There are 5 ways to turn a row about zero (a turn may also mirror it). The second row of each pair is the first, turned, with some noise.
Some pairs, each with its turn after it:
[ 29 -18  18  -3 -15]
[  0   7 -27  10 -29]
ladel

[  6  -8 -13  20  22]
[ 16  -7 -28   5  11]
Ker

[-17   0 -17 -14  29]
[-13 -22 -22  -6 -20]
siti

[ -1 -19   0 -42 -17]
[  1 -28 -25   1  30]
nav

[  5 -22  25  -3  -8]
[ 4  9 25 -1 23]
kulat

[ -4 -12 -22 -20  -6]
[-24  -5  -9 -19  -1]
Ker

[ -3   4 -14  13  42]
[-14 -38  20   4  12]
ladel

[ 19   2 -11  21  15]
[  7   8 -17  26   0]
kulat

[-14 -16 -18 -13 -43]
[44 29  2 -5 -7]
ladel

[-20 -36 -27 -13 -20]
[ 45   7  23  -7 -20]
ladel

[-33  25  14   6 -17]
[-10  36  13  -3  26]
ladel

[-25   7  35  -8   8]
[ 17 -16  34  -9 -11]
kulat

[38  9 25  8 10]
[ 2 37 17 11 26]
nav

[-10   2  25  12  53]
[28  9  1 18 50]
Ker

[ 16 -35 -26   4 -48]
[-36 -39   3  40   7]
nav

[-14  -9  19 -11 -26]
[ 9 32 -5 19 -6]
siti

[-32   8  21 -29   1]
[ 25 -18  -7 -34  10]
nav

[  9 -10 -11 -19  29]
[-27   9  10  20 -16]
kulat

[ 14  37  42 -15 -12]
[-28  16   8  41  29]
siti

[ 28 -27 -14 -24 -15]
[-20 -41  -1 -21 -11]
Ker

[11 44  2 13 34]
[ 28   5 -14  21 -43]
kulat

[  2  21   3 -25  -7]
[ -2   9  23 -22  -5]
Ker

[ 24  -5  16 -24  19]
[ -3 -26  12  31  -5]
siti

[ -1   0  15 -24  -3]
[ 12  -7  -7 -10  23]
nav

[-4  6 57  1 -6]
[ 7  2 46 34  5]
Ker

[-23 -24  -9 -33 -10]
[ 20   5 -31  16 -27]
siti

[ 28  -3   0 -18 -12]
[ 1 -1 -9 24 25]
nav

[  5  27  10  -6 -14]
[ 18  11  -4 -20 -13]
kulat

[  9   4 -12 -11 -15]
[ 16   2 -15  -8   2]
ladel

[ 14  13  23 -16   0]
[-12  -1   8  30  11]
siti

New pairs. What belongs after each?
[-37  16 -41   3 -19]
[  6  15 -49 -33   7]
siti

[-34  -4   6  13 -17]
[ 10 -34   4 -15  16]
kulat

[ 19  34 -33 -14  18]
[-11 -38 -21  -6  29]
siti

[-30   6  57  24  14]
[  5  13  40 -56   5]
nav

[-51  12  -1 -12  17]
[ -6 -46  13 -10 -26]
kulat

[ -7  24  22 -12 -14]
[-15  25 -12 -16  11]
ladel

[  8  14 -25  -3  24]
[-10 -31 -12 -14   5]
siti

[-16  40  40  13  -8]
[ 38   7  40 -23   2]
nav

[  4  -7  -4 -60  34]
[ -4 -28   0 -59 -23]
ladel

[-8 14 18  1 -6]
[ 18  -2   9 -11  -5]
kulat

[ 5 17 -1  0 22]
[-20 -18   0  -2   5]
siti

[ -7  29   6   0 -11]
[-9 17 -9 -5 26]
ladel

[-12  -4  10   7 -24]
[-12   5   8  19 -16]
Ker

[ -3 -19  18  -6  18]
[-14  10  -5 -24  14]
nav

[-10 -21   8  20   1]
[ -3   5  18  23 -13]
ladel

[-20  -8  25  40   6]
[-18   7  35 -29 -14]
nav

[-35  14 -32  24  10]
[-15   4 -25 -45  -5]
siti

[ 41 -17   3   7 -33]
[-22  -5  20  38  28]
nav

[-38 -28 -31  -2  -1]
[ 18   6 -31 -25 -35]
siti

[ 32   4   0 -38  12]
[  6 -35  -2  36  10]
siti

[-23  20  -5  30 -21]
[ 10 -15  31   1 -31]
nav

[-22 -56  12   3  -3]
[-21 -22  32  11  42]
kulat

[-11   0 -30 -22  10]
[  5 -21 -34  -4  -9]
siti

[ -4  38  24  41 -12]
[-30  24  -9  32  36]
ladel

[  4 -25 -19 -22 -10]
[-36   7  -1  -8  13]
kulat

[-21 -33  17  17 -19]
[-25  -8  -2  42  -5]
Ker

[-6  4 17  1 31]
[-30 -12  13  -7  -4]
ladel

[  6 -49  39   8   2]
[-45   3  13 -26  34]
nav

[-37  -3   6 -25  -6]
[  4  24  26 -30   0]
ladel

[ -1 -15 -13   5 -31]
[-14 -27   8  18   0]
nav

[  9   2   5  -9 -21]
[  9  14 -17  -3  -4]
ladel

[-11  40 -21   5 -24]
[  5  36  -5 -17 -35]
Ker

[ 28  -3  54 -39   8]
[ 15  20  -4 -15  68]
nav

[  9 -42 -11 -16   3]
[ 22 -15   6  -5 -38]
ladel

[  2 -43  10 -22  -8]
[-34 -32   8   7  12]
Ker

[-3 21  8 30  0]
[-18   6   0  24  23]
ladel

[ 12   9  17  22 -67]
[ -3  -6  20  25 -67]
Ker

[ -7  15  18 -36  47]
[ -9   0  37  11 -51]
kulat

[  6  27   1   2 -21]
[ 18   9 -17 -22  -7]
kulat

[  3  11  -5  19 -55]
[ 26  40  -3 -10  37]
siti

[-21  -8  10 -28  -5]
[  9 -22 -14 -20  13]
nav

[ 4 24 -3 -3 36]
[-24 -29   2 -12  17]
ladel

[ 38   3  45  -7 -11]
[28 44 27 -7  6]
kulat

[ 19   0  14  10 -44]
[ -3 -17  34  25  21]
nav

[ 29 -27 -11   7   8]
[-17  20  -3  27  21]
kulat

[-14  11   0 -16  -1]
[-10   4 -20   8  -2]
siti

[-38  -9  -6 -11  16]
[-18 -34  15   0 -10]
kulat

[-17   4 -11  24  -5]
[ -2  14  -4 -28   0]
siti

[-32  -2  36 -17 -11]
[-18  41  17 -19 -12]
ladel

[ 2 24 12 -2  5]
[17 14 16 -5 -1]
Ker

[ 11  -7  34  -4 -45]
[-12 -19  37  22 -32]
Ker

[ -8 -31   2 -18 -14]
[ 29   9  -5  16 -23]
siti

[ 33  11  -2 -18 -57]
[-10 -20  25 -19 -56]
Ker

[-27   1 -14 -27 -22]
[ 11  16 -40  10  -4]
siti

[-1 28  1 44 28]
[  7  40  23  -6 -37]
nav

[ 49  -5 -32  -7   3]
[ 16 -38 -20 -37 -13]
Ker

[  9 -16  24   6  14]
[-17  18   6 -16  16]
nav

[  1  10  22 -13 -11]
[17 -5 10 -5 21]
nav

[ -9  21 -24  12  21]
[-19 -15 -13 -28   6]
siti

[-3 -3 -2 27 46]
[  7 -15   0  50 -11]
kulat

[-43  -7   8 -26 -29]
[-13 -30  21 -46   8]
kulat

[ -5  28 -28  -3  -2]
[ 14  -9  -3 -10  34]
ladel

[ 11 -52   6 -10  14]
[  6 -16  11   2 -52]
ladel

[18 23  5  5  2]
[27  3 10 -8 -9]
Ker

[ 37 -12  14   9  15]
[ 7 31  8 29  7]
kulat

[ 13 -14 -18 -16   9]
[ -8 -18  -9 -21   8]
Ker

[-29  13 -16  62   3]
[-11   3  36  -7 -59]
nav

[-12 -19  -9  -9  21]
[  2 -15  -8  -4 -29]
siti

[ 34  33 -57 -18  -1]
[ 14 -45 -31 -10  50]
siti

[ 11  -3   1  -2 -31]
[ 17  18 -19   7  -5]
ladel

[-34   8  -7 -17  24]
[ 18  -3 -25 -28 -18]
nav

[  9 -11 -21  18   3]
[ 15 -18   2  20   2]
ladel

[ -5 -28 -20  11  -6]
[ 27   0   0 -19 -16]
siti

